There are 9 hidden switches. A switch that is on adds its own fixed numbers to the row, and there is some noise. The rows also spread widely along 12 directions, which tell nothing about the answers.
Some rows, each with its switches (1 for on, 0 for off) after it:
[  0 -17  -1  34 -21 -10  -3   5  34  -5 -11  61  28 -15  12  12  -2   9
 -15   7  40  24  18  10 -28  -5  55 -28  31  10   1   2 -28] : 0 0 0 0 1 0 0 0 0
[ -2 -27   2 -18  -1  44 -16  -1  33  14  10  -2  27   6  27 -13 -25 -32
  18  15  13  31  30  16   0 -11   1 -22 -11   9  37 -38  22] : 1 0 0 0 1 0 0 1 1
[ 39 -10  -5 -20 -18  67 -15  18  25   9   0  30  29 -15  -2  -6 -19 -32
   2 -37  20  21 -16  -4   4   8  45  17  28  20  16 -49 -38] : 1 1 1 1 1 0 0 1 1
[ 16 -14 -14   4 -14  16 -28   0  16   5  -5  28  17 -11   7  -6  15   1
  30 -25   9   6  -8 -22  -7  21  17  35  34  21  -6  -2 -56] : 0 0 0 1 0 1 0 0 1
[ 56 -28 -13 -22   6  38  -6   9 -36   5  11  -3 -43  -2  11  28  21 -23
   9 -29 -41  12 -12  16  -3 -25 -19 -20 -10  -1  13 -36   9] : 1 0 0 1 0 1 0 1 0
[-13 -29 -35  -7  20  29 -34 -10  24  13  27 -14  25  -9  -8  17   8 -26
   6 -48 -26  -9  26  13  -2  -1  17  12 -11  11  26 -16 -13] : 0 0 1 1 1 0 0 1 1
[  4 -38  -5 -22 -34  71 -16 -11  32  -5 -31 -34 -25  23  39  26  -1 -22
 -20 -15   2  35   3  16   3   7 -20   6   4   2   9 -38  23] : 1 0 1 1 1 1 1 1 1
[ -7  14  19 -37 -14 -21  -3  -3 -29  12   2  19 -10  34  17   0  -4   1
  54 -13 -36   2 -16 -39  21 -19 -44 -16 -14 -14  10  -9 -32] : 0 0 0 1 1 1 0 0 0
[-10   7  17  14 -25  -2   3  11  25 -12 -35  32   3   3  17  38   6  -3
 -29   0  28  11 -17  -1 -10  -4  47  -5  21   8 -22  22 -43] : 0 1 0 0 0 1 0 1 1
[ 31 -33   4 -21   5  50 -11 -16   1  18  -2 -29 -14  -3  38 -18   0 -37
  54 -36  -2  21  19  25   3  -8 -34   3   8  -9   4 -29 -22] : 1 1 1 0 1 1 0 1 0
[ 38  21 -18 -23 -14  11  -2  33 -16  24  28  37  25  21  -3  28 -13 -16
  -7 -66 -22  -7  18 -29  26 -31 -16   0  15   7  -9 -35 -55] : 1 0 1 1 1 1 0 0 1
[ 15 -40 -17 -12   5  -1 -26 -20  -5   8  21  25  10 -17  -1  -1  26 -10
  45  -5 -21  17  25  12 -12 -15 -17 -34  -3  -1  23 -10   2] : 0 0 0 1 0 0 1 1 0
[ 21 -29 -38   2  12  50  -5 -14  36 -10   3 -35  12 -39  -7  16  16 -35
 -36 -12  37  17  26  50 -27 -13  29   1  12   6   2  -4  17] : 0 1 0 0 1 1 0 0 1
[ 26 -25  -7  11 -34  26  -5   5  14  12  10  47  27 -11  -7  33  12 -19
 -34 -24  20  26  35  20  -5 -29 -15 -40  26  -4  -6 -32 -15] : 0 0 1 1 1 0 1 1 1
[ 24  -6 -32 -21   2  29  -9   1  36   2   1 -12  41   4  23  -9 -20 -26
  19 -40  31  13  35  -6   6   2  22  35  24  17  -3  -3 -38] : 1 0 0 1 1 0 0 1 1
[  0 -16  -8 -17   3   3 -23  -7  -2  20  18   1   4  18   9   7  12  -7
  28 -30 -33   4  19  -7   6 -12 -37  -5  -5   1  12 -15  -8] : 1 0 1 0 1 0 0 1 0
[ 33  -7 -11  15  22  -2 -18   0 -16  21  38  24  28 -40 -29   6  63 -29
  18 -20   2  -6  14  10 -19 -36 -26 -15  19  18 -17  20 -45] : 1 1 0 0 0 0 0 0 1
[ 31  -2 -51 -48  20  14 -12 -18  30 -20   4 -47  36 -23   2  12  41 -51
   1  -3  43  19  23   3 -24 -23  19  16   9  37 -17  44  -3] : 1 1 1 1 1 0 0 1 1
[-16  15 -49 -39  18 -20   9  -5  28 -19   1 -28  25  13  -9  22 -34   7
 -25 -15 -10  -8  28  -8   8  -4  49  18 -25  -2  15  12  27] : 0 0 0 0 0 0 0 0 1
[  4 -23   0 -19  13  49   2 -21   9  12  16  -9  22 -37 -22  -2  -6 -44
   7 -11   5  12  14  40   3 -29  -9 -31 -17 -26  29 -41  13] : 0 1 1 1 1 0 0 0 1
[ 36  -6 -46 -41  29  25 -12 -13   8  -9   9 -68  10 -15  17  -3  26 -51
  28 -41  15   0  17   8  -8  -9  -1  38   4  25 -15  26 -22] : 0 0 1 1 1 0 0 1 1
[ 13  -8 -24  -9  -7  16  -6   9  20   0   9  10  34   1   3  40  11 -29
 -36 -10  19  17  38  11  -6 -33  11 -25   5  13  -5   5  -2] : 1 1 0 1 0 0 1 1 1
[ 29   0 -27 -21 -15   1  14  -4  15  -9 -18 -13   8  19  46  22 -14 -19
   2 -43  29  16  43   7   3 -17   6   3  21  -6 -27  21 -39] : 0 1 0 1 1 0 1 1 1
[-12  11 -31 -32   4 -12 -18  -5   0  -3  24  22  27 -13 -63  36  29  -8
 -23 -30 -41 -19 -21 -18   4 -18  14  -7 -13   4  17  -5  -7] : 0 0 1 1 1 0 1 0 1
[-32 -29  27  38  -8   1  -2 -21  39   5 -19  34  19 -36  -9  18   8  -5
  -9  -3  20   9   9  39 -10 -11  26 -31   8 -24   0  -4 -24] : 0 0 1 0 0 0 0 1 1
[ 12   3 -17 -10  18   2   2   1   8  21  30  13  57  -8   4 -25 -31 -27
  40 -42  19  -2  49  -1  16 -21   3   1  10  -5   6 -10 -50] : 0 0 0 1 1 0 0 0 0
[ 14 -37 -23 -13 -20  46 -16   1  40   6  -2  15  22   3  22  21 -23 -14
 -15 -12  13  35  48  13  -1  -8  15 -15   7   5  21 -47  18] : 1 0 1 1 0 1 0 1 1
[ 35 -18  -9 -32 -28  46   6  22  26   1 -10  10  11  39  83   5 -59 -34
  14   1  36  51  49   6   1 -12  28 -30   6  18  19 -35  -1] : 0 1 0 1 1 0 1 1 1

New rows. What belongs after each?
[ -3 -31 -21  -1 -13  28  -8 -27  34   3  -5 -17  10 -15 -13  22  12 -10
 -28 -34   6  10  32  34  -1  -6 -22  -1  10 -22  -2 -16  12] : 0 0 1 0 1 0 1 1 1
[ 17 -47 -13  22  -2  63 -20   4  36  15  21  17  30 -38 -11   6   2 -32
 -23  -1  28  27  35  47 -17 -13  15 -20  15   8  21 -45  14] : 0 0 0 0 0 1 0 1 1
[-45  -7  30 -19 -22  43 -20   0  52  -3 -31   9  28   9  24  -1 -24 -26
   8  24  31  26 -18 -13   4  17  44   7  -3  18  20 -15 -19] : 0 1 1 1 0 1 0 1 1
[  7   3 -18 -41   8  35 -25  -3  10   1  24  18  38 -36 -78  22  36 -39
 -25 -25 -21  -5 -38  -4   2 -20  20  -5  -6  12  26 -25  -2] : 1 1 1 1 1 0 1 1 1
[-33   5   4 -20   1 -25   5 -16 -10  -4 -16  -3 -17  18  -2  42  -2   5
   1 -34 -50 -20  -8  -4  22 -12  -2 -11 -28 -30   2   5 -17] : 0 0 1 1 0 0 1 0 1
[  9 -16  -7  -1   0  27 -18  15  30  12  25  12  56  -7  24 -20  -9 -38
  15  22  47  29  48   8 -12 -15   5 -18  12  35  10  -9  -7] : 0 0 0 0 0 0 1 0 1
[-12 -60  22  29   4  55 -36 -39  18  20   3  -7 -10 -49 -20 -17  45 -22
  34 -11  -9   8 -21  46 -16  13 -34   1   9 -18  23 -28  -8] : 0 0 0 0 1 0 0 1 1
[  8 -20 -21 -16 -14   3 -12 -24  43   7  -6  35  42 -18 -13  -6 -14   4
  24 -33  13  17  29   1   3  -2  22   5  26 -17  10 -17 -31] : 1 1 0 0 1 1 0 1 1
[ -3  -2  -6 -33  10  38 -26 -13  25   4  10   0  44 -30 -26 -35  10 -32
  38  -6  18   8 -27 -14  -5  15  27  26   9  23  22  -8 -27] : 0 1 1 1 1 0 0 0 0
[  7 -21  -2 -38   5  52  12 -30  16  -1 -18 -26  -5 -17  -8 -10 -35 -19
  20 -28 -10  11 -11  28  18   1  17   6 -15 -44  36 -45  11] : 1 1 0 1 1 0 0 0 1
[ 53  13 -15 -25  16   0  29  -3 -23  -4  17  10  19 -42 -25  16  18 -44
  -8 -22  28   8   9  25  -9 -56   7 -40   5 -11 -17   5 -23] : 0 1 1 1 1 0 0 0 0
[ -5 -31  -4  17  35  21 -18 -14   0   5  14 -13  -9 -41 -15   7  35 -31
  14 -23 -17  -9 -11  42 -20 -16  18 -12  -8   0  16  -2 -19] : 0 0 0 0 1 1 0 0 0
[ 16  11 -26 -43 -16   7 -21  18  44 -14   1  38  67   3   7   7   1 -25
 -12  34  56  41  21 -38 -19 -13  58  -8  20  59   1  11  -7] : 1 1 1 1 0 1 0 1 0
[-10  -4 -63 -40  20  34 -40   3  55   9  28 -33  71  10   3   9 -12 -38
  -2 -51   8  -3  54 -17   6   1  35  46   4  42  13  -2 -23] : 1 1 1 1 1 1 0 1 1
[ 26  -6   0   2   6   5   1  -2  -1   8   7  10  27 -16  13  19  34 -48
   6 -33  31  11  33  21 -10 -45 -12 -31  22   6 -29  23 -56] : 1 1 1 1 1 0 1 1 0
[ 22 -41   9  -8   1  23 -21 -29  -9  10   6   6 -16 -30 -17 -11  52 -16
  38   7 -18  21 -20  19 -19 -14 -47 -24   1  -8  18 -17  12] : 1 0 0 0 1 0 0 1 0
[  9  -1  -1 -26  -7   2 -21  -5   0   1   8   4  15   2   0  13  49 -32
  15  22  10  17  -9 -20 -14 -29 -31 -16   2  28  -6  23 -10] : 1 0 0 1 1 0 0 1 1
[ 44 -17 -28  -9 -19  27 -13  30  22 -14  -4  44   1   0  26  30  -9  -3
 -28  -3   6  33   5  -3 -22   7  73 -13  23  43  12 -29   4] : 1 0 1 0 0 0 1 0 1
[ -3  -7  13 -34   5   0  -5  -5 -13 -14  -9  -9 -25   8  24  31  25 -30
  13  25 -23  15 -19   0  -9 -29   1 -41 -31  14   9   9  12] : 1 0 1 1 0 0 1 0 1
[ 52  -8  -5 -25   5  52   6  -2  13  -1 -19  -5  14 -21  11 -33 -30 -26
  44 -49  28  13 -12   6  12  19  43  42  31  -7   0 -19 -54] : 1 1 0 1 0 0 0 1 0
[-16  -1   3 -29 -10  16  -1   8   6   8   1  21   0  26  12  36 -35 -13
  -5 -25 -36   5   3  -3  16 -17  29 -32 -31 -13  36 -39  -2] : 0 1 1 1 1 0 0 1 1
[ 45 -10 -31 -24  23  26 -10   7   9  11  23   9  42 -13  13 -21 -19 -32
  45 -42  14  12  35   0   1  -9  34  14  15  16  10  -9 -41] : 1 1 0 1 0 0 0 1 0
[ -9  -2   6  -3  -9  27  13 -13  43   6 -28  -6  39  -2  11  -4 -39 -15
   5 -36  39   6  28  12  22   1  22  23  17 -29  -8  -2 -43] : 1 1 0 1 0 0 0 1 1
[  4 -27   9 -13  19 -31  12 -31   1  -3 -14  -1 -13  -7  39  14   1 -24
  51 -13 -11  14  34  38  -4 -41   0 -54 -17 -33   2  16 -21] : 1 0 0 0 1 0 1 1 1
[-19 -41   4   9  -7  36  -6 -25  50  23  -6  25  47 -11   6 -23 -50  -4
  29 -40  17  19  48  25  19   5   9  -5  12 -43  33 -49 -23] : 1 0 0 1 1 0 0 1 0
[-39   3  16 -25  13  10  -2 -19  33  -4 -19 -31  28  -4  12  -7 -11 -42
  27  -4  24  -1  -5   3  12 -11  14  12 -15  -7   2  18 -35] : 0 0 0 1 1 1 0 1 1
[ -3 -26 -11 -21 -31   4  -7 -34  48  -2 -30  -3  21  16  39 -26 -18  19
  36   9  37  42  45 -10  -2  15 -23  10  25 -10   1  -4   8] : 1 0 1 0 1 0 0 0 0
[-45  -4   7 -53 -10   6   0 -29  31 -21 -46 -40 -17  31  31  12 -29  -5
  24   6 -16   9 -23 -11  17  12  18  15 -33 -20  23   1  11] : 0 0 0 1 1 1 0 1 1
[  3 -41  -2   8 -31  26 -33 -31  13  14  -4  -1  -6  -9  -2   5  53  -2
  17 -17   0  18  11  10  -9   2 -77   5  28  -6 -12  -7 -13] : 0 0 0 0 1 1 1 1 1
[-17 -24  25  33  -2  23   6 -15  26   3 -27  -6  -4 -13  27  -7 -12 -12
  10 -14  29  10   4  37  -8   6  18  -2  14 -20  -3  -3 -34] : 0 0 0 0 1 0 0 0 0
[-24 -34 -21 -28  16   3 -42 -25  29  -6   7  -2   8 -11 -10   4  27  -8
  25  15 -28  14  -5   1 -21   0  26 -10 -19  19  42  -2  26] : 1 0 0 0 1 1 0 1 0
[-53 -28   6  10 -29   2 -35 -20  33  10 -14   0  -2  31  20  40  38  11
 -22  13 -11  18  20  -5 -11  -7 -49 -19  -2   5   0   5  19] : 1 0 1 0 1 1 0 1 0
[ 10 -49 -56 -12 -18  16 -21 -37  21  -8 -13 -14 -28   1  -6  34  12  40
 -17 -42 -41  13  28  18 -11  26  -3  17   5 -25  17 -22  46] : 0 1 1 0 0 0 0 1 0
[ 13   9  17   2  17  14 -12   7 -13  -9   1  -8  -5 -30  -6  10  65 -54
   4   0  22  -4 -47  11 -28 -24  14  -6  12  38 -26  42 -54] : 0 1 0 0 1 1 1 0 0
[-12 -12  -6 -16 -38  22 -31 -23  29   5 -13   6  22  10  -8   6  41   4
   4   1  13  20  -9 -27  -5  11 -43  23  25   9  -2   8 -12] : 1 1 0 1 1 0 0 1 1
[ -9  -2  12 -17  -8  22  29  -9  30  -8 -28 -26  17  10  33  12 -43 -37
 -10 -15  39  18  28  29  16 -24  13 -16  -8 -29  -5  -2 -14] : 0 0 0 1 1 0 1 1 1
[  2 -31  -3 -12 -23 108   2  -4  46   1 -23 -57   1   9  31   1 -38 -37
 -41 -12  46  36  17  40   7  14   1  19   3  -8  18 -51  36] : 0 1 1 1 1 0 0 1 0
[ 45  17 -17 -43 -40  21  -4  24  20 -17 -14  30  28  17  24   2  -5 -14
  -3  28  53  43  -8 -42 -13   3  31  10  30  48  -8   5 -10] : 0 1 0 1 0 0 0 1 1
[-22   5  25 -15 -10  13  16  -7  28   0 -28 -15  18  14  25  -5 -33 -24
   5 -18  28   9  12  12  19  -5   3   0   0 -19  -8  -3 -28] : 0 0 1 0 1 0 1 1 0
[  9  13 -17 -38  -9  39 -26  34  15   1  13 -13  10  38  25  12  -8 -29
 -10  -2  -3  12 -12 -33   1   4  14  26  -4  56  13 -16  -1] : 0 0 0 0 1 1 0 1 1
[ -3  -4  -6   7  29  46 -14   5  -3  21  27 -41  16 -10  -5  18  25 -52
  -8 -55  -5 -21  10  21   5 -24 -14  14  -4  11  -6   2 -40] : 1 1 1 1 1 0 0 0 0
[ 22 -11 -11 -34  -3  51  -9  -7  36  -8  -1  29  49 -49 -41 -16 -12 -34
  -1 -15  36  23 -20  12  -5   0  65   2  19   4  23 -37 -16] : 0 1 1 1 1 1 0 1 0
[ 26 -15   8 -41  21  48  18  -1   7 -11 -18 -36 -15  -6  46  15 -24 -63
   8  -5  16  28   7  43  -3 -38  41 -39 -27  -4  16 -21   6] : 1 1 1 1 1 1 0 1 0
[ 10 -18  21   8 -40  19  20 -12  43 -14 -49  16   6  -7  44  -4 -26   5
  -5  27  69  47  18  18 -10   6  20 -14  28 -12 -17  -8  -5] : 0 0 1 0 0 0 0 0 1
[ 26 -34 -36 -18 -19  22  -7 -30  39 -11 -12  -5  20 -20   2  19  20 -11
 -17  -7  34  36  39  21 -19 -14  -5  -9  21  -5  -4  -4  18] : 1 0 1 1 1 0 0 1 1
[-22 -17 -16 -53  -9  20 -28 -18  35  -9  -9  -3  14  10   5  -3 -10 -10
  25  18 -11  22 -13 -21  -1  12  23   4 -18  14  43 -19  23] : 0 0 0 1 1 1 0 1 1
